There are 4 ways to turn a row about zero (a turn may also mirror it). The second row of each pair is the first, turned, with some noise. The first 36 pairs use one turn. New pairs use 3 turns, one after the other, and a turn may come again.
In the rows, zero is written as 128.
Some pairs, each with its turns in order after it:
[150 162 132 141 146 111 121 153]
[139 114 116 166 128 125 163 128]  K_188

[155 148 108 117 118 167 103 122]
[163 123 113 119 153 154 134 156]  K_717

[107 129 130  79 126 126 116 168]
[118 150 143 145 102  88 146 158]  K_606

[117 111 174 148 163 143 128 131]
[109  83 130  91 105 113 126 117]  K_717

[153  88 124 141 138 124  83 131]
[ 98 102 141 158 119 152  97 114]  K_188

[178 105 147 153 173 157 109 162]
[111 112  95 158 127 177  71 120]  K_81

[136 126 131  82 149  92 103 140]
[122 160 133  87 111  99 143 149]  K_606

[121  78 149 167 179 161 170 152]
[123 177 150 151 194 165 121  94]  K_188

[177 135  85 164 124 175 174 160]
[143 145 145 181 189 182 116 150]  K_606

[ 97 144 176 164 149 176 147 112]
[114  76 138 140  76 110 117  87]  K_81

[165 125  87 167 129 147  82 141]
[109 120  81 169 128 173 147 156]  K_81

[137 122 142  80 159  94  76 176]
[147  50 119 153 135 112 119  86]  K_188

[157  92  98 172 159 138 173  78]
[ 97 100 122 103 196 189 125 113]  K_606

[150 125 139 162 125 168  80 147]
[162 106 132  85 103 159 125 158]  K_717

[179 179 148 176 149 123 120 103]
[169 158 126 112 128 183  96  82]  K_606

[ 86  83 122  97 102 120 158 148]
[129 146 131 166 102  90 173 104]  K_717

[111 179 123 141 165  81 169 110]
[163 123 194 116 119 160 156  96]  K_81

[ 82 148 102 136  80 155 144  79]
[123 111 123 108 102  79 202 119]  K_81

[106 163 149 142 155 171 168 117]
[ 96 130 144 164 106 172 123  92]  K_606

[125 130 104  98 150 135 180 179]
[194 122 123 127 181 144 130 132]  K_188

[114 154 147 118 137 157  93 169]
[ 87 133 146 182 125 116 107 128]  K_81

[167 101 125 111 143  96 128 156]
[152  81 164 150 139 147 134 124]  K_188

[ 80  77 103 163 176 179 142 176]
[141  90 103 112  65 156 172  53]  K_717

[116 148 148  79 161 107 145 162]
[101 166 146 121  77 129 146 156]  K_606

[ 99 128 100 118 162 154 170 124]
[ 64 137 133 150 144 147 131 129]  K_606

[177 171  91 126 177 172 139 142]
[137 123  49 101 156 178 115 124]  K_717

[143 161 176 102 102  94  95 174]
[131 130 123 148  93  99  83 196]  K_717

[137 160  86 156 146 164 103  89]
[120 153 116 141 173 129 100  68]  K_606

[114  79 178  77 113 149 160  93]
[116 107 134 127 150  51 186 132]  K_717

[174  83 148 126 118  99 157 118]
[121 113 196 123 127 161 144 122]  K_188

[141 119 146 102 120 112 172 130]
[129 136 149  80 143 124 111 115]  K_81

[ 89 160 174 133 144 114 115  80]
[106 159 127 121 105  62 148 100]  K_188

[145 167 179 179  83 160  93 161]
[ 56  63 142 148 108 131 116 177]  K_81

[114 116 163 114 107  87 103 141]
[133 130 157 148 100  89 107 149]  K_717

[129 166 170 144 162 117 102 117]
[133  83 164 170 136 136 113 115]  K_81

[173 128 128 155 113 144 124 135]
[113 130 124 146 113 174 148 137]  K_188

New pairs. What belongs after each?
[131  80 108  84 142 148 170  98]
[153 110 126 190 135 173 127  95]  K_81 K_717 K_81

[144  95  92 114 160 143 172 136]
[148 152 167 132 131 129 179  98]  K_606 K_717 K_717

[ 91 178 114  76 110  94 168  85]
[139 103 151 128 128  39 121  78]  K_717 K_606 K_606

[ 76 133 165 133  86 174 107 166]
[ 84 146 183  68 120 116 160 124]  K_717 K_717 K_81

[100  98 139 104 134 116 125 100]
[144 103 149  87 109 120 133 146]  K_188 K_606 K_188

[132 125 145  76  78 145 138  86]
[ 81  96 128 172 163 151 126 105]  K_606 K_717 K_717

[ 82  97 144 178 136  92  77 136]
[129 117 206 103 104 177 137 139]  K_717 K_606 K_188

[ 96 100 121 112 177 142 136 166]
[141 109 143 141  88 125  84  84]  K_188 K_717 K_188

[171 153  95 170 142  79 149  95]
[173 110 167 163 182 139 126  93]  K_81 K_81 K_717

[152  79 155 143  85 139 166 161]
[138 136  93 122 157 162 142 200]  K_717 K_606 K_188

[109 117  96  92 178  86 166 137]
[126 122 168 127  80 137 155 188]  K_606 K_606 K_81

[173 180 165 159  99 160 144 174]
[116 153 113 125 129 198 146 203]  K_717 K_717 K_188

[ 81 168 137 161 174  83 123 113]
[101 134 111  46 100 128 119 146]  K_606 K_717 K_717

[ 89  87 123  76  83  98  78 176]
[214 183 103 158 123  92 106 119]  K_81 K_606 K_606

[ 92 177 126  86 121 160 111 161]
[156 154 123 177  72 119 146 129]  K_188 K_717 K_188

[133 171 119  93 162  77 106 101]
[ 99 169 137 170 151 186 121 119]  K_606 K_606 K_717

[121 140 167 176  92 162 159 105]
[109 147  53 102 120 114 132 104]  K_606 K_188 K_188

[ 78  90  84 179  92 118 150 111]
[144 176 154 128  64 111  86  99]  K_717 K_717 K_81

[120 142 122  87 164 155 154 138]
[104 102  88 162 134 130 150 109]  K_717 K_188 K_188

[115 128 130  94 149  86  76 167]
[174 138 120 135 111 113  57 140]  K_606 K_717 K_606

[136 152 118 136  84  94 152  90]
[137 142 114  87 181 146 158 124]  K_81 K_606 K_188

[172  80 102 115  82 168 102 136]
[128 147 187 177 101 101 168 115]  K_606 K_606 K_606

[147 167 121 125 159 161 145 129]
[117 117 107 177 151 144 136 143]  K_717 K_188 K_81

[ 92 168 145 101 168 170 174 143]
[211 117 112 144 134 171 134 148]  K_188 K_188 K_606

[ 88  83 160 120  79 110  93  91]
[140 134 149 140  88  70 191 144]  K_606 K_717 K_188

[120  88  96  85  86 102  98 133]
[109 184 106  74 110 137 126  98]  K_81 K_188 K_717

[109  92  84 111 171 105 152 145]
[ 94  95 126 123 126 115 158  65]  K_81 K_81 K_717

[117 121 172 165 128 132  91 141]
[141 161 164 167 136 136 118 158]  K_717 K_81 K_81

[178 128 119 174 160 173  91 165]
[ 87 192 155  99 104 116 128 177]  K_606 K_188 K_188

[ 77 168 140 167 147  79 137 164]
[137 126 158  91 101 187  73 146]  K_188 K_188 K_606

[135  81 145 122 128 161 127 145]
[129 147 152 173 127  95 130 126]  K_606 K_717 K_717

[120  86  78 180 157 154 148 125]
[ 96 146 134 113 171 182  78 126]  K_81 K_606 K_606

[148 106 169 102 116 115  87 140]
[134 135 178 112 158 124  92 124]  K_188 K_606 K_188

[144 146 117  78 170 102 150 143]
[151 104 113 160 108  84  90 126]  K_717 K_606 K_188

[ 93 159 141 129 152  95 104 161]
[119 130 111 103 119  93 138 186]  K_717 K_717 K_717

[158 102 102 173 133  98 122 143]
[166  93 114 154 138  86 118 130]  K_188 K_81 K_606

[169 158  87 113 111 126 119  99]
[142 137 123 173  91 135 170 110]  K_81 K_188 K_188

[ 80 157 147 149 177 170  99 112]
[129 124 106  93 120 167 198 146]  K_717 K_717 K_606

[ 78  79 151  77 144 141 178 124]
[113 137 149  47 146  93  94 160]  K_188 K_717 K_606

[110  92 136 153 146 107 117 153]
[126 104 126 126 160 173 116 140]  K_81 K_606 K_81

